The same things were measured in two ways. Each way mixes the same 10 hidden numbers, adds some noise and spreads widely along 7 directions of its own, which tell nothing about the thing.
Some things both ways: the first way, then the second way.
[-26 -12   4 -13   2  -6 -11  10   7 -12   6  24  -1  23  -8  11 -24  -2]
[ 23 -19 -34  23  37   4  23  19  -7  -1   6  14   2  -3  14  -4 -13 -11
   6  25]

[ -3   1   5   4   5  -4  15   5  -7   0  -1  12  14   3 -24 -15  30  -3]
[ -1   7   8  11   1   6  -7  -8  12   3  10   1  -1  -5   2   5   4  13
   3 -17]

[-26  11  13  -4   1   5  14 -27  27  -3   4   2  22  25 -11 -37  -9  23]
[-23  -4   5  22  10  22 -14   6   7  -5 -20   5  17   4  12  -1  10  -2
  12 -22]

[ 31  18  -8  -5  13  26  -2 -15 -48 -14  12 -51  37 -18  20  -2  25 -10]
[  8 -17 -26  13  31  -7 -18  12  17  -1   2  41  12   7   4 -16 -19 -17
  -2  14]

[ -1  -2 -14  -8 -19 -17   7 -10  11   2  26 -23 -23   3  18 -24   5 -15]
[  2   3  15  35  24   4  20 -16 -20 -14  25 -25 -14 -22 -19   8  -8  13
  21  -2]

[ 11  12  -5   0  20  17 -19   9 -55 -30  -4 -11   6  16 -18   8 -36  25]
[-28  -9 -24  26   5   9  -9  16  12  -1 -36  -6   4 -26   7  10 -32  -9
  37   1]

[-22   1  -1  -8  -3  14  34  -4  -2  -8  21 -13  13  -2  -9 -17  17 -12]
[ -9  -1  12   1  25 -22  19  -4 -31  20  -7 -18 -23 -24 -16  -5 -23  14
 -11  16]

[ 23   4 -36   3   4   4  -7  -4 -36  -2  23 -59   9 -25  33   2   5 -17]
[-30 -24  14 -16  41  32  -3   1  29  -9  -2  31  21 -11  -7   5   3  19
   0   2]

[ 12   4  15  11 -14  -3   1 -18  -8 -14 -11  33  12   4  -6  17  12  29]
[-27 -27 -14   2  57  12   6   7  12 -12 -10  30  16  -8  25   1  -3   0
  37   8]

[ 33  29 -13   6   3  -5  -3  25  12  19 -20  -2 -58  16 -28  -5 -27  -7]
[-13  -6  -4  43  22   2  -1   4 -10  -1   1   7 -16  -8   6  -9  -1 -26
  21   1]

[  1   5   5   9  -1  -3   9  -1  12  11 -16  25  -4  15 -33   8   7  16]
[  9  16   5 -29  -5   1  15   0 -29  21  21  -5 -33 -10   1   9  18  29
 -10  32]

[ -2   4  -4  19  22  -2   3   9  -5  15  -4  -9  43 -10 -14 -33  25   0]
[ -3 -13 -13  11  10  15 -26  15  21   7   6   4  15 -20   6   1 -24 -13
  24 -14]

[ 30   4  -3  -5   7  14  15  -2   9  -5   4 -10  42  -8  -5  17  34 -25]
[  3   6 -27 -30   2 -17  16  -9 -19   4  13   3 -26 -16  -9  10   1  10
   8  46]

[ -5  -4  15 -18 -25 -25   0 -21  36   6   2  27 -36  19   9   0   2  -3]
[-22  24   7  38 -12 -16   0 -13   1 -10  13 -27  -6   5  -1   4   4  -4
 -11 -36]

[  4   0   0  -1   1   9  -9   7 -23   1   6 -15   3 -15  21   7  12  -9]
[-13  -1   0  20  20 -39  -5  -3 -27  31  -6  -4 -19 -18   6  -5 -16  -5
  11  21]

[ 30  -8 -10   0  -5  -5  -7   2   4  12  -8   3  -4  -9   8  27  -1   3]
[  6  11  -4   4 -14  16  14  -9 -14 -22   7 -15 -14  -6 -10  14  24  22
  16  15]

[ -3   0   9  -1  -2   2  15  13 -14 -32  -4  14   3 -11   0  -7   4   0]
[-25  -3   4  14  24 -29   4 -11 -36 -14 -19 -13 -21 -30 -14  -2  -5   2
  20  24]

[-16 -21  -8  -6  25   9   4  27  27  11  -6 -11  42  12 -17   7 -14  -5]
[ -3   2 -18   8 -17   1  -6   4  -1  24 -10   6  -2  -8   2   3   0   2
  -3  16]

[-13  10 -14  -1   2   9 -20  -6 -21   3   5  21  15   9 -24  13 -25  12]
[-10   7   3  26   2  16  -7  -2  13   7   7  -8  13 -15 -11   9 -33  -1
  -2 -33]

[  1  -1  -4   8   0 -14   9   8  69  47 -12   9 -12  12  -3  -9  -5  -6]
[  9   2  18   5  11   4  -2  -6  -8   8  33   3 -18  -8 -13  -5  15   5
  -6   4]

[  5  10  14  -4 -14   4  -1   2  20   5 -17  38 -12  21 -43   1 -18  19]
[-11  -3  -4  21   7  13   5  -7   8  -8 -14  12  11   0  13   7  12  12
   3 -13]

[ 15  14   9   4   9  10   3   6  -9  -9  -3 -14   6  12 -20 -14  -7   9]
[  3  -6 -18  25   6  -3 -17   8  -6  -4  -3   1   8   6   8 -12   7 -20
  14  -2]

[  4   0   7   1   0  -1  36  -8 -10 -25   9 -12  21   9 -24  -6  55 -12]
[-43   2 -16   5  15 -22   6   8 -16  23 -22 -11 -15  -9  29   7  -7  -5
  32  20]

[  4 -21   1  10   1   0  -3  13 -34  -8   3 -26   5 -19  38  -3  13  17]
[  1 -14  22  48  32  -6 -12  -8 -17  -8  -8   3  -7  -8   5  -9  19  12
  37  10]

[ 15 -13  -7   1  -1   0 -32  19  17  28 -12  29   4   1  -7  53 -40   5]
[ 10   5  -3  15  14  -9  -4  -6 -21  -8   9  10   8  21  10  -7  24   7
  -3   8]

[  2  -3 -14  -7 -11 -12  -8  -6 -17 -15  15  -3   6 -17  10  -8  13 -16]
[-16   7 -11  30   3  -6  -6  -1  -3 -10   5 -12   8 -10  -6   6 -20  -8
  11 -13]

[ 10  -6  12  -8   6  -6   4  -9   1 -13 -12 -13  34   4 -23  -5   0  12]
[  7  29  -9  17  -4 -45  -9  -2 -48 -18  31 -13 -23   4 -12  -8 -11  -5
 -14  16]

[-15 -11 -15  -7   2 -11   0  23  -2   3   7  23 -15  -7   2   3 -11 -18]
[ -3   2 -17  15  -2   9  10   4 -13   6 -17  -7   3   0  11   4   5   8
  10   7]

[-10   4   4 -14  16   4  13   2  21  -1   7 -26  19  17 -23 -14   1 -21]
[-14  11 -12  -1 -24  -2  -2  11  -8   3  -5 -26  -3   1  -1  -1   8  -7
 -28 -13]

[  4  28   3  -6  26   6  14  -1  29  19  -7   0 -20  48 -27   7 -49   4]
[-35   2 -14 -22   1  14   5  13   2  25 -23   3   0   5  20  -5   5 -10
  -1  -7]

[-15  13  -4   2 -10 -14   0   7 -17  -7   6  23 -31  -5  -3 -17   4  -9]
[  2  -2 -27   3 -11   8  -2  14 -12  39  12  -6  10  -2   8  -6  -9 -20
 -13   0]

Other things, the second way, with their names:
Q_88: [  0   0 -24   5  24  -4  17  11 -19 -14   1  -1  -3  10  17  -4   8  -1
  12  16]
Q_935: [-33  12 -14  10  15 -31  -5  -2 -20  18   6   2  -9  -8  15  -2 -27 -13
  17   3]
Q_157: [ 12  18 -16   1  -5 -27 -10   4 -26  14  17  14   0  20  16 -16   5   4
 -26   5]
Q_101: [ 21  17  -3  40 -20 -21 -20   5  -7  22   4 -26   9  15  -5 -15 -14 -13
 -40 -32]
Q_152: [ 21  -3  19  25  25  33  23  -1 -19 -26  30 -15  -5  -3 -15  -8  21   8
  -1 -16]
Q_308: [ -4 -14 -27 -25   6  12   7  -1   0  17  -8  16  26  -1   3  -4   3   7
  -8  11]
Q_177: [ 19  -4  -9  14  12   8  -8   6  -5  35   7  41   4  17  13 -20   1  -2
 -19  13]
Q_224: [ 11  -6  -2 -11  11  15   2  12  17   2   5   8  12  11   4  -6   8  12
 -26  -8]
Q_340: [-12   5   2  28  17 -11   7  -2   6  -1  21 -19  -3  -4  -1   3 -13  -2
   2 -20]
Q_732: [ 22 -13  -3  19  23  46  28  18  -2 -12  38  -1  -2   2 -10 -10  13 -15
 -17 -11]
Q_242: [ -7  -8  14   1  36  -3   9  -8  -5  12  13  23 -12  -6  -2  -5   3  13
  -6  18]
Q_109: [  2 -12 -23  -8  16  10   3  11 -16   7  -4  19  -1   5   7 -15  12 -13
   2  23]
Q_969: [  9  10 -33  20  -1   6  20  10 -16  -6  21  -8 -12  -5  -9  -1 -25 -14
  -1   7]
Q_477: [  1  -3  12  23  45 -13   6  -2 -40  -6  16   1 -19  -9   0 -11   1   4
  24  22]
Q_869: [ 13  -7 -15  17  -3   1  -6  -2  22  12  28  -3  11 -12  -7   2  -9  -7
 -10 -13]
Q_772: [  4   5 -37  -2 -12  -1  10  14   3  34   1 -18   4   3  23  -2  -9  -8
  -3  -7]
Q_268: [  3  10 -30   8  -8 -18  11  -7 -58  15  -4 -18  -1   7   5 -12   6  -5
   9  22]
Q_979: [ 20  18   0   8   5 -13   5  -7 -21  -5  36 -16 -22  11 -19  -9   4  -8
 -13   5]
Q_894: [ -8  12  -3   1 -13   2  -2  -2 -10   1  13  -3 -11  -8  -9   0   5  -1
  -7   4]
Q_837: [ -6 -19 -25  25  37  -2  20  10 -25  22 -23  13  -8   5  30 -11   8 -11
  31  37]
Q_622: [ 15  -2 -19 -11  10  21  27  17 -14  -4  20 -29 -18 -13 -13  -8 -12 -18
   3  -4]
Q_982: [  1  14 -18  19 -14  11   9  -6 -41  22  -8   6  -6  13   7 -11  15 -10
   4  13]
Q_634: [  9   0 -19   2  16  32  16   7 -10  16  16  25  -6 -10   4   2 -22   0
  20  19]
Q_957: [-11   8 -17 -14 -12  -3  11   2  -9  21   2  15   0   4   6   4   5  16
 -32  21]
Q_992: [ -9  -2   8   2   3   7  11  -8  11   0   3 -26 -15 -16 -10  13  15   7
   6  -6]
Q_780: [ -6 -21 -34  -4  34   3   3  26  -3  28   0  22   7  17  32 -15   4 -21
  12  29]
Q_297: [-11 -14 -16  17  32 -16 -22  15   8  11  -2  31  13   8  17 -13 -13 -17
  -4  10]
Q_641: [-25 -13 -16  -1  15 -22 -15  -5   9  16  -7  18   0 -14  -6  -6 -12 -14
   0  13]
Q_154: [ -9   5 -18 -21  -2 -13 -11   2  17   0  16  10   6 -15  -5   8 -26  14
 -15   7]
Q_85: [-14  -3 -18 -30  20  -1  15   3   4  18  40  18   0 -13   3   5 -16   9
 -18  14]
Q_304: [-20  10  -3  -1   0  -4 -25  14 -10   2 -15  -3   0   0  10  -2  -4 -11
   4  -7]
Q_812: [-18  12 -12   3  -8  -9 -14  22  11  28  17  14   0   7   5  -5 -25  -7
 -39   6]
Q_320: [ 28   0 -16   4   2 -14   8  -3 -20  10  16  -7  -3   2 -15 -10  -1   3
 -21  17]
Q_922: [-24   6 -32  -5  -3   7  15   3   6  10 -26   6   3   3  28  21  -2  21
  28  23]
Q_939: [ 13  -7  -3   9  27   6   1  -5 -14  26  33  17   8  -5 -13 -20 -24 -12
 -13  -8]
Q_878: [-38  10 -13 -24 -25  -4  -5 -12 -11  32   6 -18   1 -18 -18   4 -18 -10
  -7  -3]
Q_727: [  1 -20  -2 -11  33  24  12  -2  -6  -4  -1  35   6 -16   0   0   9  21
   5  23]
Q_273: [  4   0  -1  32  25   7   0  14 -25 -22   1 -17   8  11   6 -12  -1  -4
  23  -8]
Q_312: [ -1  -3   6   4   5 -17  -5   7  10  27   8   5  -9  -3  -7 -15  -8  -2
 -46  -4]
Q_809: [ 12  -4 -13   6  -6  -4 -12   1   7  -1  28  -4  14   3  -9  -7  11  -8
 -25 -11]
Q_650: [  5  14  -4  13 -14  27  12  -2 -26   7  15 -28  10  14   6   1  21  -6
  -4 -28]
Q_870: [-31  -7 -30  -2  -2  -1 -26  19  20   4 -17   8  21  10   8 -13  -7 -30
  -6 -10]
Q_703: [ 19   6  -2  21  -2  28  15   1 -39 -21 -14 -22  -2  22   9 -10  48   5
  25  -1]
Q_401: [-33  -8  12  10  30  13  13 -20 -18  -8 -11  17  11  -7  13   2  23  21
  21  -3]
Q_419: [-17  -2   6  -7  -5  27  10 -10  -3  -4 -19  -7  10 -15  -4  15  17  30
   8  -3]
Q_980: [-27   6 -12  28   4  -9  -7  11  -3   3  -5 -11  -2  -5  11   3 -20 -14
  12  -7]
Q_61: [ 15 -14 -22  26  34  10  27  19 -24  -2 -17  17  -9  11  31  -4  24   0
  10  38]
Q_660: [-10  -3 -13  27  21   2   7  18 -30   3   9   8  -3   4  17  -5   5  -4
  11  30]
Q_373: [  2   2 -16  33 -13  25  13  -3 -18  -5 -13 -32  14  -1  -1   6   8   0
  27 -13]
Q_846: [  7  -3 -17   6  -5  12  -2   9  16   2 -11  21  -6  -7  12  10   5  15
   7  17]
Q_98: [ -2  15   6   5 -23   0 -24   4 -13   5  17 -24   4   0 -16  -6   4  -6
 -22 -20]
Q_590: [  3   1  -1  17  10  11   0  -1 -11   7  18  -2   8  11   0 -15   7 -17
  -9 -20]
Q_131: [ 27   4 -24  19  32 -38  -3   9 -45   2  38  15  -9   7   7 -17 -12 -12
   1  35]
Q_770: [  2  -2 -21   2   7   9  -5  -6  -2  -7  14  -1  14  -7  -5  10  -3   0
  28   9]
Q_395: [-19 -14 -27   0  30  16  18   3 -22   3 -27  25   2  -6  26   3   2   9
  46  39]
Q_406: [-31  -3  38   5  25 -17 -21 -17  19   0 -15   4  -8 -17 -17   1  -9  12
  -9 -16]
Q_184: [ 13  -5   5   3   9   9 -37  -1  42   1  47  29  35  19 -11 -16  -2  -7
 -33 -38]
Q_752: [ 18  -4 -33   2  17 -18   0  21 -32  19  27  -2  -7  -3  -1 -11 -20 -16
   0  43]
Q_545: [-14  -4 -35  -1  20  -7  23  21 -32   0 -13 -18 -22 -16  22   5  -4  -5
  38  41]
Q_651: [-19 -13 -27 -18  10 -18 -14  20   0  24  -3  10   5 -10   8  -8 -16 -11
  -9  20]

Some of these things the first way, each followed by its name:
[-13  12   7 -10  -6  20 -33   7 -47 -17   9  25 -35  26 -26  27 -54  23] -> Q_101
[  9  -2   3 -16 -17   2   1 -10  19  11  -5 -11  -1  -2  -2   0   4  -3] -> Q_957
[ 15  -5   2   5   0   9  42 -14  15   3  -7 -14  57 -11 -16 -15  40  11] -> Q_395
[  6 -10   1 -10  13 -12  -8 -15 -26  -9  11 -32  14 -15  58  11  21 -15] -> Q_545
[ 19  -6 -16   8  -7  -4   4  22   1  15   6  23 -19 -14  -2  42  32 -33] -> Q_992
[ -3 -12 -11   0   2 -27   5  23   5   2   3  10   3 -18  -8 -16  15 -28] -> Q_131
[ 16   7   6  10  -1   7 -18  -8 -24  -7  -1  -6  15  17 -18  12 -13  29] -> Q_184
[ 25  11   2  -3 -17   2 -10  -2  15  20  -5   1 -58  11  28  20 -33  13] -> Q_837
[ 24 -13 -19 -13   0  -1   4 -11 -18   1  16 -19  15 -10  17  26  23 -16] -> Q_922
[  7  21  24  -9 -19   6 -20 -22   9 -13   7  -8 -11  20   3 -23 -11  12] -> Q_809
[ 17  26   1   8  18  -3  28   3  36  29  -6   6 -19  30 -39  -1 -19  -6] -> Q_622
[  1  21  24 -11  -1  18 -27 -47   8  13  -2 -26  11  32  33  12 -44  40] -> Q_590
[ 18  -1 -14   9 -17 -13   0   2  40  22   6  33  12 -13  -6  -4   8 -10] -> Q_770
[ -1 -16   3 -21  30   0  -5 -12 -22 -11  19 -57  42  10  34  16  -3 -15] -> Q_88
[ -1  -6   6  -8   5 -17  -7 -19  19  19  -8   4  20  -1  29   9   1   3] -> Q_935
[ -6   4 -10  -4  -4  -6  19   6   5  -7  11   0 -22  12  -4 -10   4 -13] -> Q_242
[ -4 -27  -4   3 -17 -25  23  -8  30  14 -10 -18  21 -22   6 -22  43   3] -> Q_660
[ -3   5  11 -15  -7  13   1 -20  -6 -12  18 -20  24  -6  33 -12  -9   4] -> Q_308
[-19  24   5  -5  -6  -5  19 -28 -10 -10  20   2  11   9 -18 -30  23  -9] -> Q_650
[-29 -16   7 -14  -6 -29  18 -20   7 -19  -2  36   1   5  20  -1   8   8] -> Q_969
[ -5  24 -21  -1  38  -4   3  13 -16   0  12 -23   1   6 -12 -34 -16 -29] -> Q_304
[  1  -4   6   6  10   2   0  18  -4  -9  -9  -1  12   6 -18   3 -13   8] -> Q_651
[  4  13  19  -5 -18  14 -31 -19  -5 -12   6   6   4  25  -5   6  -8  17] -> Q_869
[-10 -13  10  -6 -16 -18  -6 -10   1 -13   8  29 -23  30  -3  27 -11  15] -> Q_340
[-15 -15   6  11   4 -13  33   2 -11 -18   2 -10  24  -1  -9 -22  31  11] -> Q_477
[ -6  -7  20   4 -24 -11  19  -9  20   0 -19  33  10  -6  -6  -8  11  26] -> Q_401
[  9   4  -8 -14  -1  -1 -31  12   4  21  -3   4 -42   5  20  25 -36 -11] -> Q_61
[-27 -11   6 -12   5  -1   7  14  14   5   3   3 -17  12  10   2  -7 -10] -> Q_312
[ -8 -13  -8  -7   9 -19  -3  19  -3 -13   6  15  13   0 -14  -7  -2 -20] -> Q_154
[  5  13   4  -5  -2  12   5 -20   6  34  -9 -21   4 -13  32 -16  11  14] -> Q_177
